The rows of a group lie close to one hidden flat surface of 12 dimensions, which may be shifted away from zero. Surfaces can cross.
(in the rows, 128 means zero)
Some rows, each with its group after it:
[144 105 103 152 125  95 108 142 122 137 163  79 120 129 200 102  82]
U
[113 102 131 147 106 121 143 178  21 103 148 102 193 122 130 190 122]
H
[105 207 140 110 116 101  91 198 137 141 133 129 196  87 152 157  97]
G
[120 123 118 143 155 131 138 118  73 132 117 149 136  96 169 184 154]
U
[165 137 113 161 141 139 128 127  91 116  52 156 104 144 117 126 108]
H
[150  92 122  74 163 142 130 134  78 133 120 118 105  95 123 111 139]
G
[146 134  99 121 152 117  84 132 133 137 148 145 138  81 157  36 150]
D
[170 156 125 166  89 118 128 179  76 134  77  79 146 126 131 154 137]
H
[135 137 124 138 160 119 131 113 167 128  85 118 152 101 155 139  92]
G
[139 106 193  56  91 161 112 118 117 192 124 139 148 125  91 122 145]
G
[136 159 149 169  62  60 111 118 148  82  46  89 130 176 131 111 156]
G
[122 144 135 127 154  89 134 179 123 178 152  83 233 123 146  89 146]
D
[156 100 105 190 133 165 141  99 127 160 161 128  97 151  96 144 103]
H
[140  80 125 134 102 170 181  99 112 125 138 138 106 101 143  98 195]
U
[100 158 142 117 143 134 123 161 114 123 109 129 176 121 143 147 158]
H
[ 89 151 133 100 128 123 137 188 137 161 202 166 198 122  72  92 123]
U
[154 139 153 150  90 175 137 120 147  93 115  87 130 189  88 133 109]
D
[126 119 156 128 113 168 140  99 125 132 142 138 155 137 128 162 117]
H
[136 140 148 127  99 117 160 101 148 179 131 164 111 132 167 147 128]
D
[136  90 145  82 127 109 169 119 131  99 103 104 115 137 147 128  91]
U
[122 119 144  77 128  99 149 111 113 116 143 152 163  99 166 118 126]
U
[147 142 112 104 131 117 134 168  90 173 118 153  81  87 142 111 182]
H
[128 155 167  69 128 176  98  96 138 111 104 176 111 119 111 161 118]
D
[121 148 145 113 124 118 102  91 141 133 153 164 144 135 101 112 163]
G
[197 143 113 170 125 148 129 117 112 186  69 131  70 119 128 174 110]
D
[181 138 123 139 121  98 113 147  86 169 109  98 163  92 152 106 142]
D
[127 119 137 111 114  95 123 140 109 115 152 130 170 121  83 100 129]
G
[177 124  99 124 155  42  97 126 127 175 178  50 108  72 129 140 128]
H
[ 88 164 127 147 123 149  68 170 138 137  80 161 102 122  84 175 105]
U
[ 99 160  99 158 173 122 128 160 140 132 137 126 150 128  93 143 141]
D
[155 152 122 162 117 135  83  73 108 131 141 198 142 104 147 108 140]
H
[133  95 122 141 109 126 114 122  83 125 151 104  91 142 168 118 183]
D
[121 153 142 112 153 161 112 162 154 173 101  93 121 138 150 136 139]
H
[134 119 135 173  86 165 180 114 144 129 109 105 143 117 158 145 141]
G
[149 157 118 171 124 122 105  74 179 163 159 128  90 140 145 122 155]
H
[113 127 117 142 148 117 135  97 129  76  93 123 146 108 198  86 202]
H
[189 119 143 119 103  24 126 118 113 160  92 105 165 134 178  94  66]
D
[111 126 135  55 145 137 125 107  92 106 148 184 109  89 158 144 134]
G
[130 143 171 111  97 136  79  88 114 147  76 201 140 128 127 153  94]
G
[120 206 104 170 160 125  96 150 136 113  87 145 140 112 174 196  77]
G
[101 153 118 200 129 135 128 111 149 124 127 126 156 142 126 135 195]
G
[135 104 126 148 133 191 119 112  81 161 201 158 152 123 103 155 105]
U
[130 179 129 150 144  88  91 121 125  96  89 143 183 133  84 164 105]
G
[146 132 144 118 137 147 113 132 129 158 123 110 140 127 117 157 101]
H
[130 177 117 140 132  57 102  68 176  63 114 152 111 157 141 107 131]
G
[ 87 129 122  93 176 146 154 157 173 156 157 136  98 171 114 110 153]
U
[115 149 130 118 120 132 140 148 172 161 124 134  89 142 156 128 128]
D
[103 133 125 119 121  90 149 144 101 150 148 168 129 100 128 188 125]
D
[175 117 151 104  97 141 143  99 131 172 143 131  98 120  96 167  92]
H
[133 110 138 152  82 115 156 124 152  90  96  94 108 165 109 144  72]
U
[ 85 119 137 126  93  93 176 158  90 153 181 133 155 114 156 176 182]
D
[102  73 124 106 132 140 193 126 103  83 129 115 152  78 159 129 154]
G
[201 127 119 136 184  95 153  57 131 124  59  97  95 167 160 117 109]
U
[136 163 148 105 155 138 129  97 126 179 168 166 138 149 162 137 147]
U
[107  87 138  71 131 108 170 139 133  84  58  73 103  92 194 124 165]
U
[146 131 136 112  89  73  69  86 151  61 123 121 101 163 152  55 105]
D
[116 118 101 139 187 134 125 128 103 134 130 151 138 110 119 124 154]
U
[107 127 120 139 130  89 142  79 164  89 194 122 162 140 172  79 141]
U
[120  91 139  99 105 152 174 136 109 115 119 162 123 126 135 114 109]
H
[110  92 130 119 156 114 181 121 142 122 146 137 156 162 118 113  84]
D

New rows, each followed by its group:
[132 103 116 155 151 145 176 115 143 116  93  80 151  92 156 126 161]
G
[109 117 113 110 107  90 143 177 108 113 151 134 121  97 104 141  95]
D
[136 133 119 133 114 101 140 153 127 113 101 101 103 120 127 146 126]
D
[131  86 116  87 166  87 146  83 127 103 138 173 127 100  85 120  82]
H
[115 120 120 145 138  99 142 130 118 119 174 108 172 111 105 154 143]
H
[110 143 142 119 132 127 120 110 146 188 196 139  88 146 128 191 149]
H
[128 147 156 139  49 115 171 155 155 158 157 125 114 184 150 151  96]
U
[124 159 143 125 102 138 121 120  80  80  73 111  94 145 160 174 227]
G
[123 148 111 204 118  83  90 114 141 112  83 114 157 141 118  75 210]
G
[ 96 130 107 166 128  74 195 158 161 133 158  91 171 141 151 100 164]
D
[125 204 140 154  50  57 138 121 216 143 145 160 133 139 160 111 117]
D
[146 163 151  95 171 120  85  69 137 105  41 141 139 120 159 143 124]
H
[135 153 126 119 110 111  74 136 109 150 152 166 119 123 120  95 140]
G
[113 138 142 101 203 145 137 110 166 106 103 141 182 155  89 123  88]
D
[142  81 125 123 120 138 136 121 135 192 193 113  55 159 121 175  60]
H
[103 117 105 149 152 117 112  95 144 146 182 191  80 169 128 140  97]
H
[148 141 130  87 111  95 105 147 122 123 104 131 122  74 143 104 111]
D
[116 118 122 134 120 114 119 111  99 102 133 170 147  87 142 133 121]
U
[138 157 130 139 114 117 107 117 137 122  91 126 155  95 162 118 130]
G
[130 110 138 112 126 197 165 143 122 120 143 126 142 110  96 130 136]
D
[107 114 130 150 115 138 136  81 107 136 184 132 112 133 175 174 182]
H
[111 146 158  99 113 130 130 137 182 137 107 115 114 167 152 124  94]
H
[114 132 101 105 183  69 111 135 164 128 156 118 137 122 115  65 138]
G
[106 122 137  78 146 125 125 189 128 156 168 121 195 129 118  76  74]
D
[142 117 131 154 110 132 123 109  64 102 105 138 144 124 165 146 127]
H
[120 125 108  95 194 114 134 118 184 148 170 102 121 115 129  75 159]
G
[ 38 111 144  82 157 153  94 119 205  89 129 143  90 161 116 131 111]
U
[163 138 133 168  73 128 158  98 167 126 133 112 141 127 117 102 143]
H
[104 103 107 158 158 114 138 121 137 106  84 144 121 128 150 135  95]
G
[128 141 124 174 115 161 109 112 138 121  94 121 104 116 139 136 173]
U
[149  94 163  70 128 112 143 137  93 135 114  87 207 115 153  86 110]
D
[168 159 117 127 201 186 118  85 117 135 100 128 112 108 112 199 142]
G
[124 130 111 105 173  84 130 130 130 113 142 125 175 111 128  92 120]
U
[124 116 121  75 156 157 107 214  93 166  98 151 133 106 136  81  73]
H
[111 149 124 141 155 107  84 115 166 143 105 153 119 142 147 105 127]
G
[142 122 135 125 115 127 134 149  97 145 126  89 135 112 148 157 152]
H
[134  92 127 109 131 145 156 143  98  78 110 105 130 124  81 154 107]
D
[153 142 143 117  97 137 151  99 143 145 133 126 134  81 134 120 181]
H
[113 143 150 131 105 126 147 120 126 149 142 123 141 134 165 151 194]
D
[117 124 156  97 214 212 150 101 177 174 121 109 169 165 167  81 174]
D
[142 122 174  76 123 115 167 130 121 132 108 118 222 113 112 146  92]
D
[112 153 160 108  65 119 104 142 153 119 135 106 165 104 158 120 126]
U
[152 101  81 164 165 102 113 121 106 117 132  94 122 123 165 102  98]
U
[ 90 152  97 148 131 112 157 143 131  72 153 152 176  61 198 136 125]
G
[110 142 117 147 142 134  81 136 122 129 133 139 152  96 134 135 133]
U
[168 106 107 173 164 149 151 111  53 111  67  93 111 129 113 195 163]
H
[167 121 155 104  98 232 179  84 144  93  93 150 123  83  93 127 140]
D
[158 105 103 126 124  92 111 124 116 132 134 130 114  85 154  72 109]
H
[188 169 127 151  95 119 125 155 183 179 136  57 157 107 130  87 102]
G
[152 158 143 142 118 102  47  72  91 143 142 150 140 129 166 175  92]
H
[113 124 157  77 125 102 148 136 125 113 100  99 139 137 150 156 138]
D
[174 171 164 101 109  97 127 104 151 107  85  71 157 148  85 144 145]
G
[151  81 114 136 177 141 190 172 110 169 121  69 176 124 130  96 115]
D
[125 128 113 122 180 167 101 167 124 160 127 124 172  87 122  81 131]
H
[149 163 108 165 110  84 142 165 149 131 127  96 157 118  96 100 129]
H
[146  92 124 151 124 172 197 141  95 159 152  97 103 156 142 159 153]
U
[111 117 133 164 111 143 114  80  55 101 137 179 112 162 185 183 139]
H
[149 163 115  89 165  76 123 143 115  77 151  77 124 147  65 120 164]
G
[103 101 132  75 186 160 149  97 206 184 164 123  92 118 176  95 152]
G
[128 131 133 128 120 145  98 158 119 165  67 102  80 135 178 129 154]
G
[118 137 132 142 108 108 130 146  92  92 128 142 195 121 129 121 112]
H
[127 161 118 137 170  58 155 133 176 155 129 143 203 119 139  89  88]
D
